The rows come from 6 hidden closed curves, with some noise, and rows from the same curve form a group. Each curve winds through 6 dimensions. The rows are also pushed far along 3 directions, which tell nothing about the answers.
Some rows, each with its group after it:
[-17  11  13   7   7   8  20 -10   5  15  -3  18 -19] => dumi
[  0   8   2  -2 -16 -11 -14  27  12   7 -12  -8 -20] => dumi
[ 15 -31   2  -5  -5   7  20 -21   0 -27 -14 -15 -19] => ronu
[  8   2  -3  -8 -17  -3 -15  -9   1 -10  10  -3   3] => leron
[-12  10   0   6  -5  -8  -7  23   5  13  14  14  12] => rivuz
[ 18 -34  -3   7  -7 -10  -8  -1  -1 -13 -15 -12  -7] => Tar
[ 10   1  -3  -4  -6  12   9 -12   6 -10  -9  -7 -10] => ronu
[-11   8  11  -1   0  -4  12  -1   6   9  18  11   4] => Tar
[-37  13   7  12  12  -1  17  23  -8  20  21  38  15] => leron
[  9  29 -15   9  -6  -8 -35  28  15  20   0   4  18] => Tar
[  8 -31  31 -14   8   3  32 -38 -23 -44   6  -5  -4] => rivuz
[-20 -10  -5  12 -20 -21  -1  38  20  37  11  20  -8] => leron
[ 12   2 -14  -4 -20   0 -14  46  20  21 -12 -12  12] => rivuz
[ 22 -14  -6 -13  -9  -3  -1   1  10 -21  14 -24  17] => nati
[-13   6  27  -1  40  33  31 -53  -7 -35  19  10   2] => nati
[-40 -43  -5   4 -41  -4  20  56  12  31  14  25  -9] => rivuz
[-38  13  10  -6  21   2  -1  35  -6  48  15  32  19] => nati
[-14 -16   4  -1   2   0   8   6  -8   6  11   9  10] => dumi
[ -8  -8  -6   1  -9 -22  -6  26  -3  13  14   9  13] => leron
[ -3  34  -4   0  -3  -3 -26 -15  -4  17   6   2   4] => leron
[  1 -13 -11  10 -33 -18 -14  35   7  15   0   7   8] => Tar
[ -4 -23   3   6 -25  -1  33   9  13   8  -1  -2  -5] => Tar
[ -1 -12  -7  -4  -7 -24  -6   4  -1  10  12  -5  -1] => ronu
[ 4 14 -1 -4 15  2  5  3  0 -8 13  5 17] => leron
[  1 -14  -8  -7  -8 -23   8  13   4  21  -1 -10  -7] => ronu
[ 11  -2 -10  -4 -19 -14 -22  -3   2  10  -2 -15  -5] => leron
[ -8  67  -1  -4  17  11 -16 -16 -12  20  11   6  30] => nati
[ -4 -54  10 -11 -26 -33  17  32  11  -5  17   0 -14] => dumi
[  5 -56  30  -7  -9  -4  51  -3  20 -31   6   4 -25] => rivuz
[-5  0 -4 15 -8  0  4  7 -2  1 -3 16  3] => leron
[ 21  17 -14   2  -3  -3 -21  22  28   4   6 -10  20] => nati
[-12  16  28 -13  43   7  27 -50 -31 -27  20   9   5] => ronu
[ 33  45 -25  -8  -3   0 -58  35  21  24 -12 -12  29] => nati
[ -3 -10   3  -7  -6  10   0  -4  15  -8  15   1  -7] => leron
[ 19   2  -6   5   3  12  -4  -5  19 -12 -10  -7  -5] => dumi
[ -6   4  13   0  18  22  27 -24  10  -5   4   5  -7] => nati
[  4  10  -5   4  -9  13   2 -10  -8   8 -17 -13   8] => Tar
[-23 -34  17 -16  -3  -5  32  -2  -9   2  20   6 -10] => rivuz
[ 14 -10  -1  -6 -26  -4   3   4  17 -14  11   2  -2] => dumi
[-24  10  -3  10 -14  -5  10  35  17  47  -2  22  -9] => dumi
[  3 -72   0  -9 -14 -10  24  13   6 -19   3 -14 -18] => ronu
[  4   0 -17  15 -28  -8 -19  41   2  21 -19  -1  10] => rivuz
[ -1 -22  21 -15  24  -7  15 -45  -8 -22  21  -7 -16] => leron
[-6 -8  8 -7 22 -1 -2 13  1 11  7  8 10] => nati
[ -5  -2  -8   4  -2   5   0 -14   0   7  -7  -4 -13] => rivuz
[-30  19  18  -3  42  25  26 -22 -22   5   2  12   3] => ronu
[ -1  -7  -5  -4 -34 -13   0  22   9  25  -2   5  -8] => Tar
[-14  -3   4  11   0   2  -2  10  -5   6  -8   9  -5] => dumi
[-13 -67   1   0 -19  -4  31  27  30  -5  15   8 -28] => ronu
[-24  28   6  -4  -3  12   2   0  -4  33   1  21  -1] => Tar
[ -6   0  -1  10  -9  -3 -10  14  -4   6 -10   3  -4] => dumi
[ 33 -25  -2  -9  -7 -22   2 -12  19 -24   3 -23 -13] => rivuz
[  9 -11   8  -1   9  -1  26  -4  15 -16  -2  -1 -13] => ronu
[ -4  18   9 -13 -11   2 -10  11   6  -6   5  -4  -9] => dumi
[  4  27  -1  -1   9  23 -17 -12  -3 -10   0   1  15] => dumi
[ -7 -14  -1  11 -10  -2   0  12 -11   7 -13   3   1] => rivuz
[-10 -20  -3   9 -34   1  25  24  11  19  -5   1  -2] => Tar
[ -1  -4   1  -8  -3  -8  -8   8 -10  10   2   3  12] => nati
[ -1 -12  -1  15   6  12   8  -4   1  -7  -7  -2   2] => nati
[-10  10  -2   2 -22  -9  -6  23   6  18   4  12   2] => dumi
[-51 -16  14   1  -2  -7  20  12  -8  38  20  27 -12] => leron
[  2 -17   8   4  -2 -12  15 -18 -15  -5  -1  -7   1] => Tar
[ 10 -29  -1  -5 -18  15   8  10  15 -22   2  -3   1] => nati
[-12  15  11  12  21  11   9 -38 -16 -11   2  13  -5] => ronu
[ -1   8   4   5  -1  -3 -12  -5  -3  -3   8  10   7] => Tar
[ 18  17   2  -8 -18  -2  -1 -14   0  -5  -7 -10   0] => rivuz
[ 20 -17  -6  -4   7 -11 -11   1  -4 -18   0 -17  11] => leron
[ 26 -33   0  -1 -13  -7  23 -16  19 -23  -4 -20 -14] => nati
[-7  8  8 -2  5 15 22 -2  0 -7  1 11 -2] => ronu
[  1  46  -1   0   9  24 -21 -27 -11  12 -16   7   0] => Tar
[ 41  15   6 -13  -1  11  -4 -51 -11 -37 -22 -29  -3] => rivuz
[ 21  34 -24  11   1   0 -34 -16  14   9 -12 -15  -2] => ronu

New rows. What belongs after each?
[-21  24  -9   9 -25   4 -13  43  10  36   1  21   8] => dumi
[-17   8   0  10   0  16 -17  11  -4  11  -5  23   2] => Tar
[ 11  48  -8  -2   0  18 -20  -6  -4  14 -20 -11  15] => rivuz
[-10  10   7 -15  13  -5  21  -8  -2  14   7   0  -5] => ronu
[-17 -28   8  13   9  -3  24  19   1  -1   0  14  -7] => ronu
[-12  -3  11  -4  13   1  18 -14  -8  -8  22   1  14] => nati
[-30 -14  17   3  23   4  16 -16  -4  14  11  13 -17] => leron
[-36  11  -1   6  -2   2 -13  32  17  42  19  22   0] => leron
[  0  13   0   1   2  15 -16 -19   8  -2   4   0  -6] => leron
[-27   3  31  -5  50  25  17 -23 -12  -2  12  28   0] => nati
[ 11  26   7 -10  18  14 -13 -10  12 -14  -6 -14 -10] => dumi
[-62  16  25  -4  15  -9  27  25 -10  52  27  37  -3] => dumi
[  7 -12  -4   0 -22  12   1  16  17 -11   2  -4   7] => Tar
[ -6 -21   7  -1   9  15  25 -12 -13 -23   1   7   2] => leron
[-20   9   5  -3  28   5   3   0 -16   9  12   9  15] => leron
[ -1 -13   1   6  -9  17  -6  -5  -1  -7 -13  11 -10] => Tar
[ -4  10   9  -3  13   0   6 -10   5  13   3   3  -6] => Tar
[ -2  -8   5  -4 -20  -9   6   5   3  -4   8   7  -8] => dumi
[ 15  30   3  -9   8  -3 -12 -13   3  11  -3   1   5] => nati
[ 10 -14  20 -21  23  -4  26 -57 -23 -36  16  -9  -5] => leron
[ -4   8   1  -5   2 -12  -8  12   6  22   7   7   1] => Tar
[ -4 -31   6   2  -9   1  35   3  21  -3   6   1 -16] => nati
[-29  60  13  -6  59  17   1 -33 -21  18  16  11  16] => ronu
[ 28 -23   4 -17   1   8  -3  -2  19 -27   2  -9  -2] => nati
[ 11  17  -4  -3 -14   0  -7   2  15   1  10   5   8] => dumi
[  1  35 -10  19   3  11 -23 -11  -6  10 -14   7   5] => leron
[ 13  -9 -14  14 -24   9 -13  14  14   4 -25  -4  -5] => Tar
[ 35  16 -25  -3 -35   6 -42  34  27  -5 -22 -26   3] => dumi
[  8  -8  -2  -1 -16  15   1   8  14 -13   0  -3   6] => Tar
[ 32   0 -16   3 -27 -19 -21  11  31  -3  -1 -11  -6] => leron
[-20 -23  11  -1   1  13  19   7   1  -6  19  18   4] => dumi
[ -7 -13 -16  19 -31   5 -16  45  14  23 -18  13   2] => Tar
[ 40   4  -1  -4  17   7 -12 -46  -5 -32 -23 -33  -9] => dumi
[-19  29  -4   7  -6  14 -12  25   3  29 -16   8  -5] => dumi
[ -9  55 -10  23  -5   2 -11  13   9  46 -11  10  13] => Tar
[  7   6   2  -8   0  16 -13   4  11 -17  -6 -11  -5] => dumi
[-43 -13  28   3   6  17  34 -10 -15   0  14  33 -15] => dumi
[ 40  24 -19  -8 -37 -16 -47  31  22  -7 -23 -34  -8] => dumi
[ 13 -23  -3  -3 -14 -12  -2  10   1  -7   2 -17  12] => Tar
[ 13  20   4 -13 -10 -12  -3  -8   7   1   4  -7  -7] => dumi
[-33 -26   9   9  -2 -10  26  19 -11   7  18  32   2] => leron
[ 34 -45   3  -6 -17   3  10 -41 -14 -47 -18 -31 -10] => Tar
[ 20   7  -9   2   0  -4 -32  14   4  -5  -2  -2  20] => nati
[-15  -8  -1  13  10 -19   7  19  -1  22   3  14   0] => leron
[  4  -2   4  -3  10 -10  15   7 -15  -6  -8  -2   7] => ronu
[-17 -21  23   0  22  -3  36 -20   1  -2  20  19 -10] => dumi
[ -4  -7  12  -9  18  -9   2 -25  -3  -3  16  -3 -10] => leron
[  1  -8   6 -10 -11 -25   1  13   3   3  11  -3  -4] => dumi
[-28   7  13  10  30  19  22   0  -3   3   8  24  -1] => ronu
[-10   2  -6   0  11  -5   5  27  -1  14   7   8  19] => leron
[ 2 11  3 -7 11 -2 -2 -3  0 15 -9 -9 -5] => dumi
[ 12 -26  13  -4  18 -20  25 -30   2 -30  13  -6 -16] => ronu
[ 20   7  -1   0  24   6 -20  -7   6  -9  -7  -6  10] => nati
[ 10 -49  26 -16  -5   4  40 -40   4 -53  23   4 -20] => dumi
[-19  36   3  17  19   7  10  -7  -9  28 -15  16  -2] => ronu
[-28  12  17  13  33  21  11 -18 -14   6  -6  16  -5] => dumi
[ 24  44  -7  -9  23   3 -40 -14 -11   6  -9 -14  25] => nati
[  4  71 -13  14  -3   7 -38   4   8  38 -13  14  10] => Tar
[ 27 -46   0 -19 -25 -35   3  17  16 -17   9 -24 -11] => dumi
[-6 22  3  0 -8  9 -4 -1  2  3  8 12  5] => dumi
[  8  -7  -6 -14 -12  -2   1   0  14   3   6 -14  -8] => rivuz
[ -3  21 -16  14   5   1 -18  35  11  16  -6   6  18] => ronu
[ 1 20  1  9  3 15 -3 -7  7  7 -9 12  1] => nati
[  5  20  -6  -2   5  -7 -32  -4   9  12   8  -8   3] => leron
[ 11 -11   4   2  15 -10  21 -14  -8 -14  -3  -1   0] => leron
[ 24   9  -1  -4   8   0 -12 -29 -13 -20  -5 -26  17] => Tar
[-26 -46  15  -4 -14 -20  18  50  14   7   3   5 -30] => dumi
[ 13 -27 -11  -4 -31 -21   4  29  19  -3  15 -13  12] => nati
[ 10  58 -11  10   3   6 -21  -9   8  27 -19   0   1] => dumi
[-16 -60  30 -10  13  27  44 -27 -11 -38  12  13 -15] => nati
[-26  -2  19  -4  22   7  20 -22 -29   8   8  17   5] => nati
[  7 -16   4 -10   6  14  18  -3  19 -12   7  -9  -2] => nati
[-14  29   1  14  10  27   0  -2   0  12  -7   8  14] => Tar
[ 19  63 -13  15  -8  13 -22 -21   0  16 -23  -9  14] => Tar
[-30 -50   5   8 -21  -2  27  46   9  13  13  12   5] => Tar
[ 15  56   4   5   5   8 -13   3   5  11 -13   2  19] => rivuz
[  4  46  -5   2  14  13 -15 -14   0   8   9  11  24] => dumi
[  3   6   7  -2  11   7  18   0 -10 -14  -8   2   6] => ronu
[ -1  25   8 -10   1  -2 -17   0  -8  -3  -8 -12  -9] => dumi
[ 19 -22   8  -4   8 -11  17 -25   9 -20   9  -5  -7] => dumi
[-2  5  2 11  5 -6  5 -7  7 -3  5 10 -6] => ronu
[ 13  -6  -6 -15 -11 -20  -3   6  -1   1   9 -11   9] => leron
[-26  -3   3  13  -7  11  11  36  18  34   0  32  -3] => nati
[-11  -1 -11   6 -10   4  -7  -7  -7  11  -4   0  -9] => rivuz
[ 51 -12  -3   0   2  -6   3 -24  14 -49 -19 -28 -11] => ronu
[ 38  13 -24  -7  -5 -17 -46  31  15  13 -11 -22  25] => nati
[ 10  -6  -1  12  -4 -10   0   6  14   3  -2  -2   0] => Tar
[ 16 -15 -14  12 -33 -17 -11  34   7  18 -26  -9   0] => rivuz
[ 14  50  -9  -1   7  19 -16 -16  11  14  -8  -2  10] => dumi
[ 39  -1 -23 -13 -30 -23 -14  17  23   8  -4 -33   9] => nati
[  1   4  -5  -2 -11  15 -20   8   5   5 -10   8  -2] => Tar
[ -2  13   1   8 -10   5   0  13  22  11  -9   7 -16] => dumi
[  9 -24  -9   7 -23 -13  14  27  11  -8   1  11   2] => leron
[ -4   5  -4  -7   4 -15   6   1  -3  24   0  -5  -4] => ronu
[  0 -20  16 -15  18  -3   5  -7 -11  -9   9   4   4] => nati
